The rows of a group lie close to one hidden flat surface of 7 dimensions, which may be shifted away from zero. Surfaces can cross.
Known rows, each followed by its group:
[  9 -13  -5   0  -2  28 -19  -3 -27  40 -23 -10 -17 -22   2] => Q
[  0   9  38  24   7 -12  -2   0  15  -4   1  -8  20   6  26] => X
[ 31 -51  42   7 -11  -5  23  22 -17 -17  -9  -8  48 -18   3] => C
[-30  22 -16 -30  -5 -29   5 -11   2 -16  21 -27 -34  39  27] => X
[ 11 -28   0  25  14  32   9  16   9 -26  -9 -14  53   7 -44] => X
[ 33 -21  21  -1 -46  29 -22  10 -42  62   3 -42  20 -60 -22] => Q
[  4  40  31  76  43   5 -24  13  33  -4  14 -32  52  15  13] => C
[-23  15 -29  57  -8  -1  -8 -25 -11  33 -11 -26  23   5 -53] => C
[  1   0  -5 -28  -5 -21  32  21  21 -63  42 -16  33  31 -27] => X
[  6   0 -37 -44 -24  35 -11  -2 -25  33   4  -9 -27 -31 -49] => X
[ 13  13   5 -21  18 -24   7  17  21 -22  -5  68  -6 -24 -31] => Q
[ 13   4  -5  -7 -35  32 -15  -8   2  26  21  -8  19 -34 -37] => Q
[-18  25  26 -38 -43  19 -27 -48  19  37  -3  12 -25 -15 -10] => C
[ 18 -30  65 -30 -44  45 -11  -6  -1  27  -7 -43  26 -26  -5] => Q
[ -6 -23 -23  57   8 -15  24  -2  -5 -25  -6 -23  42  35  -3] => C
[ 24  -7   3 -25  25 -22  10  24 -13  -9 -33  83 -22 -39 -34] => Q
[-19 -20 -30  36   0  15   6 -26  -6   2 -20 -28  13  34  10] => C
[  2  -9  35  15 -11   8  -3  -6   1   5  -8 -12  23  -1   5] => C
[ 15  19  48 -26   8   2 -11  16  31 -16  10  26   4 -10  20] => C
[-22  -9  11 -60   0 -10  11  -1 -11 -19   6 -49 -26  38  19] => X
[ 30 -28   4   0  22  34  -9  10  -7  21 -43  50 -13 -36  15] => Q
[-13 -30 -20  41  27  21   3 -16 -22   4 -44 -17   9  33 -16] => X
[  3  18  59 -29  20  25 -28   8  -4  25 -15 -24  -6 -15 -19] => Z
[-16   4  11 -33 -25 -11   4 -13 -16   5  -1 -22   5   7 -55] => Q
[-15 -19  15 -51   5 -43  32   4 -13 -37  -3 -12 -27  39  16] => X
[ 15 -59  15  32  14  24  19  -3   3 -19 -40   9  27  11  37] => Z
[-23  13 -19 -37   8  -3   9 -17   7 -15 -22  28 -26  14 -60] => Q
[ -6  14  12  31  -4  -2   8   0  35 -37  37 -30  49  37  -1] => Z
[  9  21 -17 -43 -30 -17   4   6  21 -10  41  33 -19 -24   8] => Z
[  1 -15   3 -18 -26 -33  12   2 -24   7   0  -1 -10 -13  11] => X
[-27  -7  18  18  26   6  -4 -19 -15   9 -40 -22 -17  28  31] => X
[-24 -39  16  18  26   7  19 -17   6 -37 -33 -32  17  59  13] => Z
[-18  -2 -16  53  56   9   1   0  -4 -12 -35  -5   7  37 -15] => Z
[ 26 -33  -7  44   1  -2  13  25 -12  -7 -11  21  35 -22  -8] => Z
[ 29 -15  58   8   4 -13  -4  28 -17  10   1 -25  20 -23  38] => Q
[-18  55   6 -10  -1  35 -34 -19  60  -4  42  -7   0  20  24] => Z
[ -2 -14 -15 -28 -35  23  -4 -24 -12  26  -8  -2 -18 -15  -6] => C
[-12 -14 -90   4  -9   1  15 -11 -30   5  -4  -4 -22   8 -43] => C
[  9   7  44  -6  -1  42 -12  -4  42  -9  15  -2  20   6  38] => Z
[  9  -7  11  46   8  73 -33 -16  33  20  -6 -16  30   4  41] => Z

New rows, each followed by its group:
[-37  -6 -48  23 -56 -33  36 -44  46 -51  31  13  19  52   9] => C
[  9 -67  21 -32  -9 -11  42  11 -40 -32 -20 -44  21  21 -16] => X
[ 19  13  28   6 -30 -23  14  21  39 -45  50  23  61 -17 -26] => Q
[ 27 -63   5 -50 -34   3  44  28 -33 -29   5 -37  38 -10 -45] => X
[ 13 -57  23  -6 -30  53   2 -15   0   6 -38  -2  32 -17 -16] => Q
[ 12  -7  16  -1 -44  19  -6   1  19   6  36 -30  34 -13   3] => Z
[-36  51   0  57  19 -16 -23 -21  -3  31 -13 -11  15   9 -72] => C
[  6  17  12 -31   1  40 -21 -10  21  18  -8  29 -19 -30 -15] => Q
[-44 -16 -14  70  16 -37  28 -31  -6 -39 -37 -17  31  68 -27] => C
[ -7  -5  87   6  53  37 -22  -4  19   4 -52  -7   3  15  36] => X
[  5 -13 -12   2 -25  64  -8 -25  42  -9  -7  27  18  -7 -26] => Q
[ 28 -23  26  47   9  56 -12   6  44 -13   4  18  42  -6  68] => Q
[-12 -39  61  -2 -13  22   1 -34  20 -11 -28 -21   7  32  79] => C
[-10   2 -32 -61  -7 -52  37   8  -3 -44  18  18 -27  16 -32] => X
[ 36 -32  56  38 -25   9  -4  21 -24  20  -7 -29  64 -40 -27] => C
[-10 -31  13  -8 -87  11  10 -44  24   4  12  -4  19   3  26] => C
[ -6 -13 -12  43  40  65 -11  -4  15 -18 -12 -60  42  44 -21] => X
[  0 -10   6  45   8 -38  30   9  13 -47   4   2  52  22 -21] => C
[ 18 -57   2 -11 -16  -1   6  -5 -67  43 -59  17 -12 -48 -24] => X
[-12  -9   6 -56  13   3   8  -4 -13 -10 -27   8 -38   5 -26] => X
[  1 -48 -45   4 -25  -8  21  -7 -59  27 -25 -21  -8  -9 -31] => X
[ -1  -6 -36  -2  13 -41  27  15 -24 -24 -13  22   4  -3 -74] => C
[ -2  28  22  17  46  19 -14   2  42 -19 -15  32   8  14 -12] => X
[ 13 -12  51 -13  -7 -20   7   8  -1  -3  -5  11   9 -14  22] => X
[ -5 -52 -17  24   1  -1  34  -9  -2 -28 -25  -4  17  31  21] => Z
[ 10   9 -13  64  41  30 -18  14   0  15   3 -34  26   9  15] => C
[-10 -24  29  46 -19  17  -6 -29  -5  20 -27 -35  32  12   2] => C
[  5 -10 -13   1   0  12   1   0 -24  26 -11  -9   0 -12 -25] => C
[-14  56  56 -63  -5 -22 -15   2  37 -11  32  -1 -17   2 -15] => Q
[ 12 -50 -43  20 -17 -30  43   8  -9 -40  -4  26  21  12   6] => Z
[ -8  47 -21  -7   7 -16 -24   6 -24  39  13 -15 -32 -18 -21] => Q
[  1 -29  27 -21 -27  85 -19 -37  25  21 -28 -13   8   0   8] => Q
[  3  13  19  -8 -42  -3  -6 -14  10  14   9   9  15 -25 -28] => C
[-14  47  18 -37  -5  26 -19 -20  56  -6  19  18 -14  11  -6] => Q
[ 19 -45  30  -1   0  35   0   5 -14   5 -17 -25  14   3  40] => C
[-15  24  32  43 -36 -33   8 -18  49 -26  32  -1  55  18   0] => C
[ 22  -4  19   0   0 -38   8  32 -42  14  -7   4   5 -40 -15] => Q
[-29  50  -9  17  53 -44  -1  -4  -9 -10 -24  24 -11  20 -87] => C
[  0 -12  -9  45 -17  63  -8 -24  46  -8   9 -12  39  19  26] => Q
[ 32 -48 -17 -10 -11  -5  33  28   1 -38  14   9  19  -2  20] => C
[-11 -10 -12 -15   0  29  -1  -4  -1 -13  10 -57   8  35  -7] => X
[-18  13  10 -59  44  54 -12  -3  18 -15 -19 -17 -27  34 -29] => X
[  7 -54 -55 -16  -7 -22  42   9 -44 -27 -19  16  -4   0 -46] => C
[ 33 -47   8  -1 -29  47  19  -3  32 -20 -22  58  47 -37 -47] => Q
[ 12 -23  33 -60 -19  39 -14   2 -37  36 -16 -38 -23 -22  -2] => X
[  6  -2  32 -44  30  41 -14   4   8   4 -23  -7 -14  -6 -14] => X
[-12  -3  -3 -14   2  44 -21 -24   5  27 -15  -9 -17   8   0] => Q
[-10  -8 -40 -19  10   5   0 -12 -37  28 -32   9 -46  -4 -14] => Z
[-46 -43  24  14 -25 -45  43 -52   8 -37 -45   2  19  53 -21] => C
[  0 -10  21  40  44  39   5   8  40 -49  -7 -33  62  54 -13] => X
[  3  -6  -6 -42 -16  51 -20  -2 -22  36  -1 -46 -20 -17 -21] => X
[ 22   2 -13  50  23 -26 -13  36 -42  31   7 -11  -3 -32  36] => Q
[ -4 -11 -14 -10   3   1   9  -8   0  -8 -21  26  -2  -4 -48] => Q
[-17  18  45 -17   2 -10 -11 -19  17   1 -18  14 -11  -2 -10] => C
[-42  18  -9 -11   6  -7  -3 -38   0   0 -32  14 -30  23 -28] => C
[-32 -20  55  16  -7 -27   9 -35 -11   4 -56 -10  14  18 -42] => C
[ 38 -23  61  -5  24   2   1  25  -3   2 -25  16   6 -21  54] => Q
[ 17   1 -18  11  37  37 -28   0  -5  35 -32  48 -39 -28  30] => Q
[ 34   4 -13   2   9   0   0  37 -21   8  11   7  17 -45 -51] => C
